The rows of a group lie close to one hidden flat surface of 10 dimensions, which passes through zero. Surfaces can cross.
In the rows, 128 means zero.
Some rows, each with its group after it:
[125 161  37 190 149 131  97 104  78 176  87 118 112 125 127 139 114 170
 101 139] -> E
[162  95 171 101  87 135 147 106 152 179 134 116 155 147 156  66 156 118
 158 145] -> E
[ 88 104 124 145 148 151 128 122  74 178 140 165 115 122 132 112 110  86
  92 126] -> H
[ 97 112 149  61 101 130 136 122 191  96 109 122 149 111 157 157 149 167
 133 118] -> Y
[125 121  96 134 122  96 153 112 112 112 167 129 147 158 140 168 142 134
 115 142] -> H
[138 159 108 150 135  69 173 116 123 136 170 175  82 165 135 100 125 196
 153 107] -> H
[153 109 142 148 151 161  98 152 124 167 103  67 167 173  87 144 124 123
 135 100] -> F
[101 131  97 134 138 104 155 106 143 126 151 140 120 162 119 148 115 173
 125 103] -> F
[134 112 168 145 132 115 136 136 190 100 115  99 111 113 154 136 178 123
 184  96] -> H
[156 126 140 134 132 140 117 200  82  90 172 104 162 142  78 190 137 100
 150 158] -> E
[170 140 129  99 118 122 145 142 131 148 144 114 164 177  88 105  92 163
 124 108] -> H
[125 132 132 154 158 138  96  87 156 164 138 154  83 123 150  97 132 147
 104 187] -> E
[151 132 125  97 100 135 149 164 121 156 148 134 151 126 115 100 101 174
 129 107] -> H
[140 159  68 164 140 153  69 124 144 107  86  82 109 101 112 173 117 164
 113 188] -> H
[123 153  63 112  96 137 125 101 123  83 138 123 150  69 117 129  93  67
  91 172] -> Y
[120 145 173  97 111  86 165 119 121  88 110 170  99 129 142  86 133 105
 156  89] -> H
[134  99  95 158  83 132 137 114  83  90 159 125 101  90 149 149 114  61
 115 214] -> E
[108 139 133  95 143 130 131 115 107 186 197 199 150 130 150 107 158 148
  98 177] -> H
[ 89 111 125 139 121 121 123 135 119  78  78 102 107 140 135 200 147 145
 149 109] -> Y
[ 98 126 145 125 139 141 119 125 168 103 148 120 138 125 121 168 188 124
 177 140] -> F
[123 128 114  67  90 152 124 138  82 139 131 136 196  95 130 124 122  93
  85 156] -> F
[160 135 147 135 152 111 117 168 114 102 134 124 123 139 118 151 124 134
 119 133] -> Y
[116  66 202 129 157 135 123 110 132 193 115 135 135 166 168 108 158 109
 110 109] -> F
[143 128  99 108  90 128 156 146 105 159 132 124 178  68 160  95 123 100
 110  92] -> Y
[160 113 161 159 126 118 146 155 116 145 139 122 113 149 129 101 145 126
 179 108] -> H
[166 125  86 170 139 173  98 125 169 173 175  85 147 122 102 134 127 150
 135 189] -> Y
[166  98 175 150 132 145 120 154 125 168 141 105 143 131 135 103 155  93
 155 130] -> F
[153 122 118 108  96 145 129 144 129 125  95  76 176 121 112 126 119 110
 138 102] -> E
[111 142 151  88 129 142 130 134 147 101 163 170 127  98 110 109 108  98
 111 154] -> F
[144 116 105 126 132 147 138 148 135 132 198 129 148 135  98 141  81 136
  91 154] -> E
[139 103 134 178 138 112 111 109 146  66 112  81 106 141 135 184 161  81
 150 152] -> H
[152 135 151 113 122 125 136 141 127 177 122 147 128 126 140  68 119 158
 129 104] -> F
[134 134 157 159 179 139 116 116 150 217 169 162 109 184 122  93 159 195
 150 145] -> F
[117 113 143  93 110 148 141 124 107 173  98 122 178 132 128  90 119  91
 120  79] -> E
[114 158  74 175 150 159  95 111 157  98 151 125  75 100  89 153  96 134
 128 191] -> Y
[117 154 142 109 177 134  83 148 147  83 162 148 131 127 116 199 157 160
 101 198] -> E
[161 141 125 111 107 126 118 131 110 134 133 144 125  89 154 100 123 127
 104 186] -> F
[130 123 112  98 102 142 158 150 103 136 174 149 153 111 108 105  73 111
  97 124] -> E
[159 103  99 161  62 128 135 119  97  77 138  93  96  84 149 139 124  66
 149 216] -> E
[140  60 164 121 123 144 147 146 172 130 186 112 138 142 137 149 121 125
 123 137] -> H
[ 81 128 140  78 115 107 162  79 131  96 123 169 126 158 119 111 104 102
 111 102] -> Y
[111 107 139 154 135  84 170  73  87 117 140 146 112 186 127 109 123  50
 125 105] -> Y
[146  89 133 123  79 108 134 122  97 110 104 111 137  80 211 140 158  80
 106 167] -> F
[141  79 165 145 129 115 140 130 134 144  78  92 125 146 162 124 144 112
 136  66] -> F
[126 102 135 137 116 142 114 141 105  91 110  87 150 118 122 172 141  59
 134 135] -> E
[ 99 136 144  89 136 138 144 139 172 128 177 193 111  61 148  91 103 142
  94 122] -> Y
[125 135 107 151 130 122 150 155 105 164 113 131 116 134 121 112 110 170
 147  54] -> Y
[ 73 114 102 131 108 128 126  85 148  55 100 111 105 108 140 187 140 101
 131 152] -> Y

New rows. What belongs after each?
[105 155  98 121 109 130 125  46 168 100 107 124 104 158  99 112 118 123
 146 169] -> Y
[105  94 114 110 136 142 129 105 183 111 130 100 153 140 120 166  95 127
  85 103] -> H
[ 85 113 155 140 155 135 138 156 144 144 135 169  79 111 144 129 127 179
 138  79] -> Y
[133 152  81 168 103 131 132 147  45 175  97 108 145 111 135 126 170 123
 180 110] -> F
[138 161 130  85 150 146 120 167 145 135 152 143 149 159  65 125  76 192
 108 116] -> Y
[ 91 166  83 151 126 147 113 156  60 132  73 146  91  78 115 124 100 134
 132  99] -> Y
[ 87  85 145 125 111 132 143 119 120  81  88 118 112 107 138 141 100  50
 116  80] -> H
[141 125 139  75 109 121 123 114 120  81 147 123 165 163 106 152 107  95
  88 186] -> H
[140 136 148  78 118 104 164 122 135 124 153 157 137 176  97  88  78 146
 113  99] -> H
[156 121 125 141 107 143 127 155  56 139 118 110 136 148  94 117  89  93
 122 140] -> H
[160 140  90 170 137 110 120 124  85 128  98 124  83 140 113 109  53 137
  84 128] -> F
[123 114 111 163 129 118 151 141  93 174 172 151 117 117 163 130 167 151
 147 135] -> H
[180 107 137 108  96 105 145 144 149 127 126  82 179 122 163 134 161 130
 132 116] -> Y
[150 170 111  62 114 114 148 130 147 142 143 156 154 160  93  85  74 205
 102 107] -> H
[136  79 195  95 135 124 105 110 172  95  88 122 110 119 169 125 112  98
  70 144] -> F
[168 144 132 132 115 123 121 144 136 153 111 117 124 113 146  92 147 167
 156 130] -> F
[ 92 154 181 140 189 121 109 116 149 129 116 193  58 125 130  95 144 136
 138 112] -> E
[138  67 175 117 127 147 134 139 130 147 182 109 183 149 138 157 170  73
 126 155] -> H
[117 151 119 167 182 141  89 118  90 203 101 140 124 154 120 113 147 151
 119 118] -> E
[194 128 133 164 111 124 128 160  96 155 165  97 133 165 113 129 160 150
 182 181] -> E
[128 122 113 155 123 125 130 179  70 138  90 109 127 105 145 153 136 131
 138  78] -> Y
[ 70 101  99 138 100 138 150 100 142 133  97 117 113 111 156 148 146 138
 157  87] -> Y
[180 121 121 115 111 131 144 166 139 162 177 125 177  56 171  90 134 105
  99 134] -> Y
[135 154  74 140 118 120 137 156 132  73 124 110 111 103  98 156  75 149
 122 102] -> E
[127 136 115 121 111 131 157 157 109  82 147 131 137 102  82 114  65  67
 122  87] -> F
[ 99 149  66 137 134 123 123  99  85 123 105 131 131 133 112 147  94 123
  85 124] -> H
[172 151 100 182 123 130 105 108 139 148 124 112 101  81 150  89 153 109
 150 184] -> Y
[109 123 104 142 186 149 106 131 169 137 147 111 153 143  90 167  84 146
  69  89] -> E
[124  78 156 114 125 135 158 141 146  98 152 103 164 143 112 149 104  64
 117  79] -> F
[102 120 103 125  90  99 176  97 109 125 118 159  95 103 161  86 100 118
 127  92] -> E
[129 132 120 109  99 176 104 181 134 154 104 120 131  36 153 118 137 164
 144 132] -> H
[148 151 130 172 146 110 114 159 115  86 126 111  97 139 110 171 158 145
 175 148] -> E
[111 151 124 111 117 140  84 155 122  66  54 111 106  88 136 186 147 158
 139 148] -> Y
[ 95 165  98  89 115 132 143 126  97 125 163 179 145 107 105 114 105 123
 112 142] -> F
[121 125 142  44 108 133 152 127 162 119 137 136 181 140 115 111  94 141
  97  97] -> H
[147 148 123 116 130  94 148 108 120 114 138 134 135 190  95 116  97 136
 119 119] -> H
[117 140  69 101  70 106 144 101 136  88  81 113 130  89 163 142 118 151
 115 125] -> E
[150 156 137 102 129 138 133 162  99 217 155 152 186 131 131  78 169 165
 158 108] -> H
[142 133 147  89 126 128 120 174 163 108 105 111 139 128 128 159 133 205
 136 107] -> Y
[201 129 145 126 120 127  93 145 152 133  78  86 116 115 144 100 106 160
 109 150] -> F
[125  66 142 128 112 128 152  95 163 114 173 116 132 131 157 145 126  81
 109 158] -> E
[120 176 144 148 160 125 126 170 112  99 119 175  62 106  85  93  94 136
 157  91] -> E
[ 92  75 135 128 125 120 165 102 190 103 182 139 118 104 171 153 139 110
 118 120] -> Y
[137 148 151 100 109 115 120 130 154  56  87 124  96 113 119 118 106 123
 138 137] -> H
[188 125 137 132  85  99 143 152  77  68 137  96 121 171  96 141 103 103
 148 172] -> H
[133 168  87 147 152 149  93 127  98 192 120 120 170 127 117 131 163 151
 126 144] -> H
[101 154  94 121 124 162  93 142 117 164 108 139 145  54 156 134 161 152
 121 148] -> H
[135 142  98 116 123 177  89 158 124 181 125 113 173  70 141 138 154 166
 122 157] -> H
[133 115 116 178 140  87 160 113 123 127 138 106 120 178 123 141 141 127
 158  75] -> H
[176 186 137 162 129  89 108 134 122  83  69 102  91 137 112 111 165 132
 201 133] -> H
[113 135 132 117  94 112 132 115 102  79 152 176  76  83 163 128 140 110
 131 212] -> E
[ 98 125 132 108 102 112 137 135  77  98  65 132 131 110 154 146 139 101
 128  91] -> Y
[122 142 102 179 166 120  99  73 139 176 142 163  68 138 165 115 150 181
 105 198] -> E
[126 109 174  82 123 127 159 152 130 171 159 183 149  77 185  72 139 119
 102  91] -> Y
[156 112 109 138 110 131 103 134 103 110  91  83 144 115 143 161 127 107
 104 159] -> F
[120  70 183 169 166 170  96 130 196 147 130  90 121 111 149 150 178  86
 147 130] -> H
[136  93 195  72 139 136 100 109 189 110 107 130 126 131 161 122 106 130
  57 165] -> F
[114 118  83 107 132 114 141 102 111 137 121 124 148 176 118 151  67 166
  56 104] -> F
[ 77 134 150 157 159 148 109 114 105 150 130 158 109 129 125 136 190 103
 171 145] -> F
[106 145 148 161 177 105 134 120 102 177 135 183  84 165 136 100 161 167
 150 101] -> E
[119 110 130 172 188 130 123  82 158 162 166 139  97 197 100 119  87 142
  89 125] -> H
[110 194  57 120 135 130 104 113 122 142  95 144 127  94 125 127 122 193
 108 129] -> H
